The rows come from 4 hidden closed curves, with some noise, and rows from the same curve form a group. Each curve winds through 8 dimensions. The rows are also pushed far along 5 directions, which tell nothing about the answers.
Known rows, each followed by its group:
[-17  16  33  19  25  -5 -10  37  -7  20  -2  -8  11   2  33   4 -35 -15
 -15 -39  28] | Fur
[-30  -9  14 -27 -22   3   3  -1   4   6   1  -4  17  14   4 -18  -7 -21
  38   5 -15] | tisam
[-16   7  -3   7  25   0   8   6  23  42  35  33 -12  -2  12  17 -36  -2
 -21 -55  51] | Fur
[ 50  25 -35  33  49   1 -12   0   1  45 -23   1 -33  -3 -11  -1  17  20
 -45 -16  20] | tisam
[-14  19  23  16   1   1 -17  51 -13 -12   3   1  15 -18  -2  14   7  11
 -28 -32  37] | Taguz
[-53 -15  40 -37 -24  48  28  -2  79  20  71  13 -33  17  14  -1 -18 -26
  35 -34  49] | tisam
[ 10  35 -25  46  38 -29  34 -32  13   2 -42  26   6  74 -18  -1 -48   6
  -6  52  -1] | Fur
[-34 -10   8   5 -55  -4   4 -25  16 -13   5 -12  19  34 -19   4  -8 -11
  32  46   4] | Taguz
[ 19  -2 -20  16   5   4   0  -1 -30 -23 -13 -26   7 -11 -10  13  33  14
  -8  13   2] | Fur
[-14 -19   5 -45 -14  26  20  -1  38  24  53 -13 -32  -4  11 -20  14   3
  15 -24  35] | Taguz
[ -8  12  24  -5 -20  -2  -7  26  14  -8   4 -10 -18 -16  10 -21  18  16
 -33 -23  15] | nevem
[  4  32   7  18  33  13  -5 -15  26  -2 -10  25 -43  28   0 -12   7   5
  -5 -15  -3] | Taguz
[ 14 -22  13 -19  -9 -26 -16  10 -27 -13  18 -15  -2 -38  22  -6   8   2
  -2  -9 -21] | Fur
[ 16  28  -2  23  53  21  15  10  28  24 -11  14 -39  31 -11 -10  13  10
 -15  -5  37] | Fur
[-40  28  34  17  -3  14  17  11  39   1  12  16  38  53  -2   1 -58 -36
  22   9  22] | nevem
[  5  18 -13  29 -17 -18  13  -3 -19 -23 -40 -43  18  13  -5  -5  10  13
 -21  26  -1] | nevem
[-12  21  13  31  20  30   6   1  21 -21  -3  11 -31 -22  11  12  16  -9
 -33 -43  15] | tisam
[-11   6  12  -5 -50  45 -25  -1   5 -49  -3 -43 -44 -70   7   1  93  14
 -24 -64 -11] | nevem
[ -7  13  16  -9  12  13  -6  -2  26  25  11  23   0  15  10 -14 -31 -28
  17 -17 -16] | Taguz
[-38   1  31  -4 -70  41  12  -7  49 -38   8 -54 -47  -3   3 -12  53  13
  -6 -11  28] | nevem
[  8  -9   5  14  14 -18 -25   9 -42 -15   9  -7 -13 -22   3  11  35  19
 -14 -10  16] | nevem
[-23  10  22   3   1  -1   0  10  37  38  40  17 -14 -13  16 -24 -19 -21
 -26 -43  37] | Taguz
[ -54   -8   20    2 -114    2   -1  -15   -8  -74    8  -58   74    1
   -8   11   -5  -20   33   40  -18] | nevem
[ 41   3 -51  -7  14  16  62 -42  54  13 -21   1 -46  22 -29  -4  13  24
  -5  31   1] | Taguz
[ 32  40  20  28  56 -53 -27  71 -75 -33 -32  -1  46 -23  16  -4 -13  17
 -37 -22 -10] | tisam
[-19 -12   2  -2  20   1 -16  -7   5  23  30  45 -44 -14   9  10  10  10
 -17 -46  30] | tisam
[ 11  13 -12   6   3  23  -5 -14 -10 -15 -17 -21   5  -9   7   9  11  -5
   5 -18 -24] | Taguz
[-21 -18   2 -45 -57  16  26 -19  26  -1  30 -49  13  16   9 -29  -1 -12
  35  21  -3] | Taguz
[-13  -8  30  -1 -17 -36  -7   8 -33 -40 -17 -16  26  18  19 -12 -20   0
  15  35 -33] | tisam
[-17  33  29  11  33   2  33  23  33   5   7  19  18  43  14 -21 -55 -29
   0   0  15] | tisam
[ 42  42 -21  59  40 -41  16 -14 -22 -16 -56 -17  23  39 -20 -15  -8   3
 -18  57 -22] | Taguz
[  5   9   6   2  65 -15 -23  14 -17  32 -12  58 -12  31   6  -3 -28   5
   6   0  -5] | Taguz
[-30 -14  24  -8 -30  16  -5  -2  10  -9   9 -24 -15   4   4   0  23  -4
  19  -3  12] | nevem
[ 14 -11 -13  -4  -7 -21   0 -12 -15 -24 -13   7  15   9 -15  29 -16  16
  29  31 -22] | Fur
[ 12  42 -19  17 -23  14  51 -35  44 -53 -18 -36   0  42 -35  -5  13  15
  16  31  -5] | tisam
[ 12 -21 -36 -33 -35   6   5 -22 -12  -9 -25  -6  28   0 -24   3   9   6
  34  46 -51] | Fur
[-20 -22  25 -19 -42  -2  11  -6  17 -12  40 -10  38  25  -5 -22 -25 -29
  31  59  -3] | tisam
[ 36  31 -17  64  59 -26   7   0  -6   5 -34  20 -22 -16  -4   8   1   8
 -67 -11  13] | Taguz
[ -1   8  -4  22  -6  26   9  -9   6 -23   2 -29 -18  -6  -5   9  37   9
 -18  -8  27] | Fur
[ 18  20   2   9  -3  32  26 -24  79   8   9 -12 -76   9   2  -8   8  18
 -27 -27  27] | tisam
[  1   4   3 -14 -14   0 -10  -3  -1   7   0 -12  26   1   1 -10 -11 -21
  26   2 -27] | Taguz
[ 19  -7 -49   6  -7 -15   1 -29 -37 -14 -14  -7  34  -3 -23  24   3  12
  11  26 -22] | nevem
[ 28 -24 -44 -28   5   3  32 -54  22  38  20 -20 -37   2   6  -5   2   3
  21  -8  -3] | Fur
[-25   5  34   9  -9  25 -10  25  13  -2   1 -21 -16  11  10  -5  18  -4
  -2  -7  29] | Fur
[-14   3  10  -7 -50  -6  10 -12  30 -11   8 -16   8  -3   0 -27  -6 -17
  -4  10 -16] | Taguz
[-40  30  27  35 -36   8  27  -8  43 -25 -12 -29  14  20   5   3 -22 -27
  -4  -1  15] | nevem
[ 18   1 -25   8  -4 -10  17 -19   5  -5 -40  18  22  35 -24   4 -33   2
  10  62 -37] | tisam
[-16  -1  -6   0 -44  -9  50 -52  66  -7  10   2 -12  33 -15  -7 -29 -11
  17  34  -1] | nevem
[ 30 -41  -9 -31   3 -41 -26  12 -49  -2  21  14   3 -31 -10  -2  30  28
   4  25 -11] | Fur
[-11   3 -11  -9 -64   7  16 -25  -5 -32 -10 -69  43  12 -10 -18  16 -14
  30  35 -28] | nevem
[-26  -1  30  11 -16 -29 -16  26 -50 -46   8 -25  41 -11  22  12  -9   1
   2  -5   5] | tisam
[ 18  -7 -25   6 -17  12  -9 -33 -20 -42  10 -20 -17 -44  -8  14  53  15
 -13 -15 -14] | nevem
[ 22  23 -29  22  48  39   9  -2  15  30  -8   4 -50 -34  10  -2  34   5
 -61 -66  27] | Fur
[ -1   0  23 -19  -2 -25 -22  43 -26  -3  32 -17   2 -44  29  -3  -1  18
 -19 -60  22] | tisam
[ 30 -17   0 -29   4   2  -7  -7   5  -4  14   2 -46 -34  -3 -10  41  18
   1 -13 -20] | Taguz
[-22  -9  31 -26   5   8  -2  31   5  10  37  21  23 -20  17 -13 -14 -31
   8 -24   5] | tisam
[  5  46   1  44  13  20   1 -20   7 -35 -25 -19 -14  30  -6 -14  25  -4
 -10   0  -4] | nevem
[  5   7   4  10  26  -5   2  10  -2  27  -2 -12  -5   2  24   1 -21  -7
 -10 -30  14] | Fur
[-17  42  16  21 -16  39  -4  -8  23 -49  -6  -8 -11  -3 -14  -2  39  -8
  -4 -26  -6] | Fur
[-29   2   8   7  28  20  -9  -5   5  26   3  38   1  36  11   3 -31 -20
  15  -2   9] | nevem

New rows. What belongs after each?
[ -1  -1   9 -23  14 -28  -6  23 -12  20 -12  28  19  16   9 -11 -39  -1
   9   7 -21] | tisam
[ 30  16 -26  26  23 -47  11 -13  -9  -3 -36  22   3   3 -19   7 -15  17
 -18  21 -19] | nevem
[ 34  -7 -28 -40  37   2   3   6   5  53  31  25 -18  -8  -7 -19   4  16
   1 -19  11] | nevem
[ -3  44 -11  50  18   2  25 -25  15 -18 -19 -14   2  24   2  -4 -13  -9
 -24 -13  10] | Fur
[  4 -42 -24 -39 -25 -43  -5  -6 -40   8  22   9  51  -4 -11  25 -35   8
  41  32 -16] | Fur
[ 17  -6 -14   9  23 -24   2   7 -18  17 -20   4   0 -26  -2  12   1   1
  -9 -16  -4] | nevem
[-12 -21  44 -10 -13 -17 -25  24  -5  -1  21  15  22 -17  15  -5 -26 -29
   9   5 -20] | Taguz
[ 33  19 -37  28  37 -43  21 -22  -3  13 -45  38   6  27 -25   9 -34  15
 -10  36 -22] | nevem
[-27 -26  12 -34 -47  34  -6  -5  29   3  33 -26 -61 -34   5  -4  65  20
  -1 -41  34] | nevem
[  0  14  18   4   4   0 -23  -2  -6 -20  -9   9  -7  14   2  -9   7   4
  13   3 -23] | Taguz
[-14  27  42  32   2 -25 -30  12 -33 -48 -18 -18  14  -3  21  -1  -1 -10
  -3 -17 -20] | Fur
[ -5  28  32  33  60 -13  -7  26  20  15  13  53 -14  21   7  -2 -36  -8
 -24 -24  33] | nevem
[ 48 -44 -18 -47 -28 -10 -28  -3 -19  11  28 -20 -28 -49 -10   5  46  34
   7   4 -15] | tisam
[ 35 -11 -19  -7  12   7  -8  -4   4  22   9  15 -10 -27 -15  -3  14   2
 -21   4  -6] | tisam
[-14  14  -1   8 -23  34  22 -31  22 -24 -20 -34  17  37   6   0 -17 -23
  28  20 -25] | Taguz
[-18  31  21  19   9  34  15  19  36 -20   0  19  11  14   4  11 -29 -15
 -15 -15  14] | nevem
[-17 -12  31 -20 -20  -1  -2  25  -4  -6   7  -4  37  33  -5 -15 -13 -12
  34  50  -1] | Fur
[-17  31  21  21  -5  23 -13  -3  10 -24   5 -16  -4  12   4 -18  19 -12
  -5 -15   6] | nevem
[ 19 -10 -49  -9 -13 -15  -4 -23 -22  14  11  -4   7 -45 -22  20  26  15
  -3 -27   0] | nevem
[  2   8  -2  -1  18  -5  14 -23  19   8   7   7 -46   5  11 -21  11   8
 -12 -20   6] | tisam
[-16   3  34  -4  34 -22 -12  31  13  32  36  64   6  15   9  -3 -53 -16
   0 -13  22] | nevem
[ 36  19 -27   6  42 -13  -5   0   8  46   9  29 -43 -46  -2 -16  22  10
 -53 -59  15] | Taguz
[-14  31  20  42  10  14  -1 -20  19 -28 -42  -9 -30  39   4   3   6  -1
   1   8  -8] | Fur
[ 28 -40 -14 -42 -28 -38 -20  32 -54 -13  -8 -10  32 -52 -12   5  24  28
   4  25 -31] | Taguz
[-13  13  36  13   1  -6 -23  -1  -4 -29  14  -1 -14 -14  18   0   9  -9
   2 -34  -5] | Fur
[-17 -27  28 -27 -26 -38 -43   9 -49 -20  27  -6  24 -32  21   0   0  -9
  32 -13 -32] | Fur
[-54  35  87  34   9  19 -25  80  11 -14  -4   0  14  26  26 -10 -20 -22
 -23 -20  49] | Fur
[ -1  -7  -4 -46 -19  34  29  -6  60  22  46  -4 -35   5  -2 -24   7   5
   7 -14  27] | nevem
[-47  35  74  18   9  14 -28  48  17  -3   0  23  30  24  34 -15 -59 -46
  -3 -27  -4] | Taguz
[  9  72  23  51  12  24 -11  18  10 -51 -19 -37 -20  -7   0 -23  50  10
 -49 -43  16] | nevem
[  8  31 -21  45   4 -16  15 -13  -4 -14 -35 -15  18   3 -18  13  -5   0
 -14   2  -3] | nevem
[  3 -31  -2 -18 -29 -25  14   3  -2  -4   4   5  27 -10  -4   1 -24  -4
   4  42 -17] | Taguz
[-23 -15  10 -23 -37 -15  14 -13  31  26  35   2  18   9   3 -28 -34 -29
  16  17  -2] | Taguz
[ 18 -20   5 -15  -7 -12  -1 -17   8   3  12  10  -3  -8  -4  -7  -3 -12
  18  24 -30] | Taguz
[ 11   1 -28 -11  22  16   1   2   3  29 -23  31  -1  -4 -12   7  -3   4
  -4  -8 -15] | Fur
[  1 -46  19 -29   0 -58 -30  39 -52  11  26  28  30 -52  19  10 -22  -3
  -1  -5 -13] | nevem
[-22  47   8  54  19   1   3 -13  13 -16 -23  11  -9  33  -2  -6  -7  -5
 -26  -7  13] | Fur
[ 39   3 -56 -22  19 -12  32 -49   3  18 -32   2 -11  29 -27 -17  12  13
  36  36 -42] | tisam
[  1 -40 -19 -35   9  -6 -25   9 -36  42  36  19  -9 -63  24   9   6   5
 -20 -56  11] | Taguz
[-11 -36  -8 -60 -50  16 -31  15 -16  12  24   8  11 -56  -3   6  29   3
  14 -28 -18] | Fur
[-22  18  21   1 -37  26 -13   5   7 -46   5 -11  16 -10 -12   1  28  -8
  15 -10 -12] | Fur
[  1 -11 -16 -16  -9  -4   9   7  -2   8  18  11  13  -1 -19  11  -3  14
  10   7  18] | Taguz
[-14   5  41  11  14  12  -7  19  15 -14  12  -2 -44 -15  31  10   6   3
 -18 -51  28] | tisam
[  4  14   6  -7  46 -25 -19  39 -30  29 -26  38  12  -1  10  -9 -20   0
  -5 -22 -13] | tisam
[-18  -2  40  -1 -18  -5  -2  11  15 -21  21 -20 -10 -15  31 -12 -12 -13
 -12 -20   3] | Fur
[-21  24  30   1 -15  26 -10 -12  36 -22  12   1 -27  13   8 -16   9 -10
   8 -21  -9] | Taguz
[ -4 -24 -32 -21 -44   1  50 -63  44  11   6 -24  -5  19 -18   0  -9 -12
  43  36 -13] | nevem
[-11 -27  13 -23 -46  -4 -20 -12 -13 -33  10  -7   7 -15  -2  25   9   8
  35   9 -27] | Fur
[-12 -13   7 -19 -16   2  34   8  39  12   1  13   6  21  -2  -4 -35  -4
   5  30   8] | Taguz
[ 10  38  -1  19   6 -23   9  27 -13 -34 -32  -8  43  21 -12   5 -27  11
  -6  15  -8] | tisam
[  2  35  -4  59 -20   3  18 -43  27 -36 -32 -33 -14  28 -26   5  24  -3
  -7  31   2] | Taguz
[-32  -6  23  -7 -15  36   4   5  40   8  15 -12 -55   0  12  -2  33   7
  -9 -35  41] | nevem
[ 28   9  -7 -16  -3  -1   2  18 -11 -19  -5 -22  10  -5 -10 -19  21  18
   0  15 -12] | nevem
[-18  -6  10  -6 -30   3  -5   8  15  -4  -4  19  15   7  -4   6 -27  -6
  -1  16 -11] | tisam
[-15  14  31   1 -35   3   6  20  -9 -47 -14 -59  33  16  10 -22  11  -5
   7  25  -9] | Taguz
[-39  19  11 -11 -56  24  32 -38  83  12  49 -23 -44  17   4 -14  -2  -5
   6 -47  42] | Fur
[ 41  10 -28  -3  44 -27  -8  21 -53  16 -31  -8  26  -6   2 -15   1  11
  -9   2 -21] | Taguz
[ -3  10 -32   6  37   5  32 -33  33  54  25  31 -19  17   1   3 -36  -7
 -10 -34  37] | Fur
[  2   7   1   0  40 -13  23  19  24  44 -23  37  -8  53   5 -13 -49   5
  -9  26  13] | nevem
[ 10 -20 -26 -14   5   6  13 -58  18  10 -11  16 -31  33 -12  11  -4   6
  46  33 -30] | Fur
[ 15 -12 -18  -9 -35 -15   1 -24 -14 -40   3 -19   9 -12 -21  26  16  25
  22  19 -17] | Fur
[ 22  47 -31  42  41   7  25 -33   8 -11 -28  -3  -9  13  -7 -15   9  -6
 -22  -7 -12] | Fur
